The same things were measured in two ways. Each way mixes the same 9 hidden numbers, adds some noise and spreads widely along 6 directions of its own, which tell nothing about the thing.
In the rows, 128 means zero.
Some things both ways: the first way, then the second way.
[138 168 144 119 117 163 126 108 112 157 117 106 106 139 192 107 137]
[100 136  80  73 123  89  97 139 114 107 118 148  85 121 120 183 144 104
 161 103 129 132 157 152 163]

[118 189 120 141 132 124 109 171  93 143 111 140 113 158 171 135 128]
[119  86 132 118 144 129  91 113 118  81 122 123 116 142  91 146 137 135
 198 161 146 132 109 154  96]

[143 133  96 115  88 182  87  94 161 126  61 173 166 141  97 147  42]
[ 82 110 114 102 152 100 145 115 102  96  79 140 147 119 105 165 130 122
 181  97 130 128 171 129 127]

[119  39 120 100 147 142 146 124 186 109 126 128 166 134 126 161  52]
[130 102 158 188 181 192 219 111  91 182 107  80 155 126 105 103 125 147
 117 109 175 137 131 126 138]

[169  86 135 119 158  72 127 139 139 134 136 112 107 120  81 125 144]
[ 80 130  97 123 148  92 130 172  70  70 114 152  75 103  84 179 110 137
 146  88 137 170 146 101 138]

[100 104 182 103 160 176 171 148 132 161 148 158 128 123 186  90 102]
[142 107 146 134 131 119 113 146  95 124 148 132 127 132  97 139 133 161
 123 127 130 136 112 128 111]

[116 167 105 146 143 130  82 158 162 102  99 129 111 168 123 140  83]
[140 138 116 107 106 111  95  69 149 132 134 152 185 167 129  93 142 122
 164 117 137  88 123 143 177]

[132  67  98 113 122 148 138 128 158 123 134 157 138 113 105 150  72]
[166 121 158 174 158 158 163 125 109 186 131 126 161 127 126  84 124 169
 117 136 159 146 101 105 145]

[127 137 115 130 117 165 106 113 197 128  74 174 159 152  73 112  86]
[143 107 159 149 125 137 109  96 111 126 116 129 177 133  96 104 125 153
 157 128 136 117 110 143 119]

[149 187 143 136  95 152 122 131  56 156  92 139 114 106 155 110 151]
[138  87 134  92 141 129 167 129 135 172  95 115 130 131 133 148 148 139
 173 165 168 101 145 148  95]

[102 159  99 135 105 129  68 184  68 107 131 105  87 142 152 181 137]
[140 181  63  70 102  80  64 118 187  81 223 183 163 207 144 103 174 101
 141  96  93  82 125 127 216]

[116 131 119 136 109 135  80 171  74 125 131 122  80 134 130 170 129]
[148 166 132 152 121 123 128 154 138 146 171 168 149 142 108  87 136 145
  77  98 122 106 103  95 167]

[179 113 144 155 123 115 102 110 120 107  84  82 114 112  70 106 199]
[131 165 116 124 102 114 140 108 149 156 161 141 168 160 127  90 137 115
 110  90 131  60 134 118 174]

[139  47 168 144 101 155 172 176  75 111 113 140  89 114  88  94 150]
[112 131 126 108 117 106 105 145 118 100 117 165 107 105  70 152 136 130
 154  86 123 129 147 142 130]

[115  67 124 135 148  93 156 143 169 107 146 118 143  94  72 138 144]
[134 104 155 142 120 132  69 125 112  89 117 132 121 106  75 122 119 150
 196 152 135 137  98 151  91]

[165 136 168 112 139 158 177 108 148 167 105 166 144  98 116  33 155]
[144  98 132 125 151 113 130 164  79 138 140 125 107 128 132 171 132 153
 136 145 138 155 128 146 114]

[120 126 138 144 133 148 133 135  88 143 155 128 113  94 182 137 134]
[ 77 123  73  91 153 104 133 174 120  81  80 166 103 110 108 176 151 121
 150  95 119 159 153 125 158]

[122 111  90  95 113 148 150  95 170 174 144 162 150 121 149 162  72]
[152 121 106 106 126 106  98 139 113 139 162 136 123 145 136 114 140 170
 141 138 135 154 102  99 158]

[137 104 116 126 176  91 135 152 185 121 145 117 113 178 138 115 106]
[ 73 162  81 133 117  95 113 153 100 127 144 139  98 133 120 129 127 124
  67  77 108 114 113  67 190]

[153 105 166 103 168 139 106  64 181 155 136  83 154 110 141 108 158]
[ 88 169 102 140  98 139 185 139 132 139  84 132 144 107  92 101 116 107
  99  70 153  72 143 113 162]

[145 102 175 143 164 133 153 110 152 130 122 113 128 100 126  88 134]
[135 133 116  82  99  77 104  96 137 145 156 145 169 164 135 109 140 145
 154 112 122  85 139 102 150]

[144 105 131 156 134 128  90 183  92  82 104 115  98 138  94 122 157]
[117 110 127  98 164 136 168  90 155 174 100 125 161 161 133 133 163 119
 122 137 151  86 136 124 141]

[125 151 191 152 170 119 125 113 144 149 124  65 104 110 133 113 197]
[161 126 142 145 124 133 132 143 105 167 167 138 135 144 108 115 144 157
  81 100 132 124 115 133 154]

[171  93 139 133 112 120 165 109 142 129 112 143 139  85  59  68 176]
[130 133 143 171 118 145 135 169  98 131 104 126 125  84  99 121 108 136
 145 124 139 128 118 150 117]

[137  94 134 108 193 139 135  99 252 127 146 127 175 147 137  73  94]
[ 74 137 108 103 143  91 113 123 129 155 110 128 114 120 131 140 137 129
 112 124 112 102 122  56 137]

Other things, the second way, with their names:
z_323: [131 156 123 151 128 119  89 176 136 119 170 171 129 137 112 115 148 136
  74 113  90 118  88 111 158]
z_641: [134 115 169 153 153 113  84 124 108 179 165 103 124 130 146 132 129 146
 126 174 103 108  93 105  97]
z_705: [175 139 152 149 104 115  90 116 131 151 179 135 150 139 132  77 112 152
 176 161 143 102  98 123 127]
z_421: [122 141 152 159 110 113  91 115 109 137 139 134 107 113  90  94  95 149
 151 140 154 106  92  85 115]
z_649: [136 124 149 146 163 126 107 139 125 132 156 134 144 142 124 136 145 137
 114 150 108 122 102 124 118]
z_746: [142  93 139 117 162 129 162 158  97 171  81 120 131  95 132 145 131 180
 138 161 155 172 120  98 100]
z_537: [108 143  93 104  80  86  90 141 119  87 112 168 126 115 103 126 117 124
 186 100 131 111 142 139 154]
z_400: [112 120  96  79 123  95 137 145 145 121 131 145 137 143 128 135 154 132
 166 115 123 104 154 115 137]
z_19: [ 88 154  99 157  93 107 113 172  90 100 131 139  95 107  97 123 101 127
 118  92 126 110 115 107 150]
z_566: [138 130 171 177 115 137 148 130 112 162 129 157 115 114  67  89 106 150
 133 103 170  97 121 115 123]
z_952: [103 133 127 169 134 129 134 194  90 138 100 134  90  75 103 130 111 149
 112 123 129 150 106  96 121]
z_924: [151 161 106 133 134 109 144 148 136 162 175 142 167 156 179 100 134 131
 117 133 123 105 122 106 178]
z_799: [110 118 108 119 152 131 161 146 122 122 115 146 122 138  98 138 148 138
 116 101 145 133 132 113 150]
z_213: [111 111 112  97 162 132 170 132 139 181  68 117 155 118 147 133 155 147
 119 146 140 126 124  86 132]
z_410: [135 131  84 129 118 169 149 136 112  97 108 122 150 137  96 112 142 131
 128  92 160 151 117 168 187]
z_862: [124 128 112 125 114 106  95 169  89  95 118 166 126 109  96 147 132 149
 129  90 110 160 129 142 152]
z_337: [136 134 115 135 156 147 123 135 144 114 142 135 161 157 131 123 157 119
 117 138 118 121 104 148 156]
z_322: [131 109 134 114 121  95 119 116  94 141 144 130 138 138 118 134 127 152
 157 107 131 121 145 122 134]
z_902: [126 149 119 140 106 116 145 134  98 138 139 121 125 117 115 111 101 133
 153 102 153 111 139 117 148]
z_214: [121 133 142 153 143 136 121 110 122 115 102 163 140 125  83 111 122 134
 143 119 154 126 112 123 141]
z_162: [131  81 159 113 157 121 136 167 106 179  73 135 105  90 114 172 147 167
 120 167 137 145 118 119  73]
z_875: [116 132 114  74 113  86  98 128 160 108 114 150 139 125 112 124 137 143
 178 152 131  98 120  88 101]
z_928: [105 168 139 120  75  91  67 103 147 121 144 149 129 113  77 100 117 118
 152  96 114  59 122 102 126]
z_713: [114 163 133 176  93 123 111 138 106 138 125 160 104 110  89 101  98 116
 114  99 151  90 110 129 160]
z_468: [161 124 142 162 118 160 153 173 109 154 146 130 116 120  98 115 132 145
 108 118 153 125 113 163 136]
z_339: [136 167 105 110  84 126 110 109 183 102 126 164 187 142 100  71 141 116
 163 106 134  72 119 133 163]
z_783: [ 93 155 112 136 140 110 121 126 122 105 123 147 133 125 106 126 122 116
 135 101 125 113 128 100 155]
z_295: [ 86  92  79  94 165 157 178 162 107 138  56  91 106 109 133 188 165 111
 133 121 140 153 154 168 146]
z_180: [121 106 127 107 112 113 112 120 107 143 101 103 123 110 122 137 119 143
 177 154 148 114 123 128 101]
z_302: [145 109 115  86 136 118 119 122 156 144 127 149 166 164 130 118 171 155
 119 144 130 113 105 112 141]
z_164: [ 99 150  94 108 143  95 117 161 118 121 125 132 129 118 152 158 134 116
 128 126 101 125 133 107 146]
z_32: [136 111 163 178 149 140 105 156  72 146 129 121 118 106  95 132 121 172
  82 135 122 162  80 111 112]
z_433: [119  98 108  77 138  98 141 148 126 138 136 111 144 155 144 153 158 153
 125 144 119 110 129 101 107]
z_848: [113  94 129 113 150 107 144 140  69 147 108 104  90 111 127 185 118 139
 161 140 153 143 151 139 106]
z_760: [138  95 133 105 165 134 118 131 131 130 119 120 125 128 115 144 154 153
 164 163 138 150 112 127 106]

Some of these things the first way, each followed by its name:
[148 177 117 130 138 107 126 127 148 140 119 126 125 122 122 106 126]	z_705
[183 120  78 139 105  95 106 129 116 126  99 123 102 148  89 156 133]	z_421
[119 173 136 138 113 130 130 139 105 145 123 127 113 149 168 105 150]	z_295
[138  81  92 113  32 150 156 168  58 129  87 177 108 113  64 156 122]	z_468
[133 182 101 126  93 172  67 127 145 133  77 163 145 153  97 109 133]	z_649
[126 115 136 122 146  90 114 127 141 155 151 101 107 130 116 148 178]	z_410
[175 124 148 122 146 128 202 162 138 152 113 192 117 166 138  10 122]	z_19
[114 147 126 105 120 168 116 115 153 168 131 154 154 132 155 118 117]	z_760
[130 128 141 123 176  96 165 145 181 146 166 143 130 125 131  72 122]	z_952
[162 189 127 117 118 116 117 114 135 154  83 132 117 151 127 105 111]	z_848
[127 124  83 107 118  89  75 143 166  98 135 129 131 133  67 139 106]	z_164
[163 142 117 145 128 107 101 112  82 121 143  92 106  67 138 136 174]	z_924
[145 181 135 162 110 145 108 138 103 158  98 152  85 171 134  96 165]	z_32
[111 108 184 144 157 156 183 136 128 150 152 145 108  96 158  80 135]	z_862
[133 149 135 109 109 136 124 148 129 156 100 189 142 148  97  85 113]	z_433
[175 105 108 103 109 109 133  92 147 141 104 120 134 122  95 137 109]	z_902
[157 107 144 132 137 112 162  85 132 148 138 104 132  88 138 111 165]	z_180
